There are 5 hidden switches. A switch that is on adds its own fixed numbers to the row, and there is some noise. The rows also spread widely along 6 directions, which tell nothing about the answers.
Known rows, each followed by its switches (1 for on, 0 for off):
[ -7  -6 -18   3  27 -11  22   2  -4  -6  -7 -16  38  18  25 -24 -21 -25
 -19   4 -24 -16   6] => 1 1 0 0 0
[ 14  35  -7  -1  12 -13  -2  14  17  14  -3   7 -22  20  14  36  -3  -1
  17  12  26 -28  -6] => 0 1 1 1 1
[  4   4 -17   1  15  -9   5  19  -2   0  -6  -6   4   4  24  18 -21 -29
   2   1   0 -25   7] => 1 1 0 0 0
[  7 -11 -15   6  17 -13  10  -6   9 -18  -3  -8  22  11  43  -9 -35 -24
  -8  -6 -22   7  16] => 1 1 0 1 1
[  2  -5 -28  10  18   6  11  14 -16   1   4  12   1  -2  14   7  -8 -26
  10   2 -12 -31   9] => 1 1 0 1 0
[  8  13  -9   3  19  -2  12  11 -10   8  10 -10  20  20  29   2 -12 -16
  -7  -9   8 -20   6] => 0 0 1 1 0
[-25   2 -40  -2  26  -6  12   5  11  -8   4   2 -22   3   3   5 -11 -16
  12  26 -20  -2  -6] => 1 1 0 0 0
[ 13  14  -2   9  16  -4  19 -18  31  17 -18  25   0  26  -5 -18  12  20
   5  23   2 -19 -25] => 0 1 0 0 1
[-11  19 -18   6  26   2   0   3   1   2   2   7   0  17  17  28 -11 -27
   7  18  11   0  -2] => 1 0 0 1 0
[  1   8 -18  -6   6 -17  18  10   3 -16  16 -16  13   4  36  -4 -34 -16
  -3 -16 -14  -1  20] => 0 0 0 0 1
[-36  22 -37  -8  18 -23  -1   7  19 -21   4 -12 -31  10  25  36 -32 -33
  21  35  -3  24   6] => 1 1 0 0 1
[  3  17 -22   5  12  -8  12  -5  16   8 -10   6 -10  17  16  -2  -9 -11
  13  18   2 -14  -2] => 1 1 1 0 1
[  8  -7  -8  10  24   5  13 -26  22  16 -26  23   6  21  -2 -19   8   1
  -3  21  -7 -10 -27] => 1 1 0 0 0
[ 11   4  -8  15   6  17   7 -18   6  17  -5  31 -12   5   1  -3   8  -8
  14   8  10  -2 -20] => 0 0 0 0 0
[  2   6 -15  14  23  -1  15 -12  11   3 -10  16  16  22  14 -13  -4  -9
   2  19 -10 -11  -2] => 1 1 0 1 1
[  9  16  -3   0  17 -17  16  -1  23   7 -10   3  10  23   9 -10  -4   7
  -2  12   0 -24 -10] => 0 1 0 0 1
[ 32 -11  12  18  -4  12  -3 -19  -3   9 -17  11  17   6  37   5 -20 -34
  -5 -20  17  11  -1] => 0 0 0 0 0
[ -7  32 -25  15   6  10  11  -5  -5  16  -3  29 -12  10   2   9   4 -21
  31  29  18 -16  -2] => 1 0 0 0 1

New rows. What belongs after each?
[  4  18 -12   2  11  -6   2  -2  22  -2   9  11 -16  11  21  23 -12  -3
  14   6   8   9  -4] => 0 0 0 1 1
[ -3  24 -10   0  14 -14  13  -4  16   5  -7  -3   0  28  17  -4  -7  -8
   3  20   7  -8  -5] => 0 1 1 0 1
[ -8  36  -6  -4  11 -17  -2   2  18  -4  -1  -6  -8  20  28  34 -22 -24
  10  17  24  15  -1] => 0 0 0 0 1
[  8   3 -25   9   8  15  -3  -4  -2   8   6  14 -21   1  26  23 -13 -24
  18  -1   9   3   1] => 1 0 1 1 0
[  7  27 -15  -1  29 -11  10   2  36  16 -11  20 -10  24  -5  13   8  20
   9  28   4 -36 -19] => 1 1 0 1 1
[ 10  17  -5   6  12  -7   0   3  18   4  -5  14 -11  14  16  25  -7  -8
  12  14  12 -13  -6] => 0 1 0 1 1
[ 22  21 -11   1  -1  -8   0  12  23  12  -7  19 -33  -1   4  33  -3   4
  25   5  17 -31  -9] => 0 1 0 0 1
[ -4 -10 -31  16  11   9   6 -18   7 -11   1  24 -16   0  18  -3 -16 -22
  20  18 -18  21   2] => 1 1 0 1 1
[ 16 -12 -17   4  22  -2  19  -7  22   9 -12   9   7   8   2 -19  -2   9
  -7   1 -21 -26 -14] => 1 1 0 0 0
[  7  24   2  -4  18 -13   3   9  10  11  -5  -5  10  21  19  25 -11 -12
  -5   0  22 -16  -8] => 0 0 0 0 0
[ -1  20 -21  -5  30 -12   8  22   3  10   1  -9   2  22  15  22  -8 -11
   0  12   6 -39   0] => 1 1 1 1 0
[ 17  26  -9  10  -1   1   2  -4  10  14 -13  18  -4   8  22  21 -12 -18
  18   6  24 -18   2] => 1 0 0 0 1
[-10  11 -35 -13  24 -12   8  -5  37   4   9  -4 -36  11   7  12 -11  11
   8  12  -8   8 -18] => 1 0 1 0 0
[-18  -9 -26  13  21   4   8 -21   2  -6 -10   9   0  10  13 -10 -13 -34
   6  26 -14  22  -9] => 1 1 0 0 0
[  3  15  -6  -7  31 -13  11  14  19   5   7  -9  11  22  15  14  -8   5
 -11  -3   0 -17  -8] => 0 0 0 1 0
[ 11  16 -13   8   5   6  -2   6  -5  15  -7  14  -6   3  20  31 -11 -29
  15   1  24 -21   1] => 1 0 0 0 0
[ 21 -11 -10   4   9  -3   7   3  16   5  -5  10 -13  -3  11   5  -9   1
   3  -9  -8 -17 -10] => 0 1 0 0 0
[ -3  18 -28  -1  32   0  17   5   9  15   8   3   3  24   6  -1   1   3
  -1  10  -3 -24  -7] => 1 0 1 1 0
[ 22   5 -22  17  -5  12  -6  -7   0  10  -7  30 -29  -5  24  22  -9 -25
  31   6  13 -12   3] => 1 1 1 1 1
[ 25  -7  -2   6  20  -1   4  -6   8   5  -8   1  28  14  36   4 -21 -14
 -16 -21  -2  -6   1] => 1 0 0 1 0
[  4  -8 -15  16  26  10   6 -15   8   6 -13  21   2  14   7  -3  -2 -14
   4  16  -8  -3 -15] => 1 1 0 1 0
[  5 -15 -19  13  18   9  18 -15   0   7 -13  16  15  10   8 -27  -4 -14
  -3  10 -19 -12  -8] => 1 1 0 0 0
[  2  -7 -23   4  20  -3  12   0   9   1  -6   4  -1   5  11  -3 -13 -12
   0   6 -16 -14  -6] => 1 1 0 0 0
[  6  -7 -21  10  29   6  16  -5  10  10  -6  22   4  13   0 -10   5   1
   1  14 -17 -23 -14] => 1 1 0 1 0
[  2  27 -18  -3  19  -5   6  15   8  16  -3   4  -2  12   8  26  -6 -10
   7   7  16 -30  -6] => 1 0 0 0 0
[ 11  14 -16   0  19 -12  19 -13  36  15 -15   8  -1  26   6 -18   1  18
   0  16  -6 -24 -15] => 1 1 1 0 1
[ 12  27 -13  13   5   7   5  -1  -8  16  -2  12   7  19  31  15 -11 -27
  14   3  25 -19  12] => 1 0 1 1 1
[  6  21 -12   3  15  -5  17   2   4   5  11   0   9  22  26  -3  -9  -3
   3  -1   5 -12   6] => 0 0 1 1 1
[ -4  28 -10  -3  24 -15  11  29  -3  10  -3  -7   8  22   7  24  -3 -17
   3  15  16 -45  -5] => 0 1 0 0 0
[ 13   4 -11   6  23   3  -3  -2  22  15 -15  21 -14  12   2  25   3  -1
  10  14   8 -22 -19] => 1 1 0 1 0
[ -3  29 -21  -5  20 -16  10   6  15   2   8 -11   5  25  32  13 -22  -7
   0   5   5  -8   7] => 1 0 1 1 1
[ 11  13  -5   9  -1   7  -3   7 -11   9   0  11  -6   1  23  29 -12 -33
  14  -6  23 -10   2] => 0 0 0 0 0
[  8  21 -14   4   6  -2  17  -2  17  12   3  19 -11  10   3   1   1   8
  15   7   6 -15 -10] => 0 0 0 0 1
[-26   5 -43 -11  34 -22  22  -3  32 -20  14 -13 -15  20  15 -15 -21   9
   0  24 -38  14  -2] => 1 1 1 1 1
[ 21  -8 -22   9   6   3   8 -10  15   3  -2  17 -17   2  21  -4 -14  -2
  13  -1 -13  -7   2] => 1 1 1 1 1
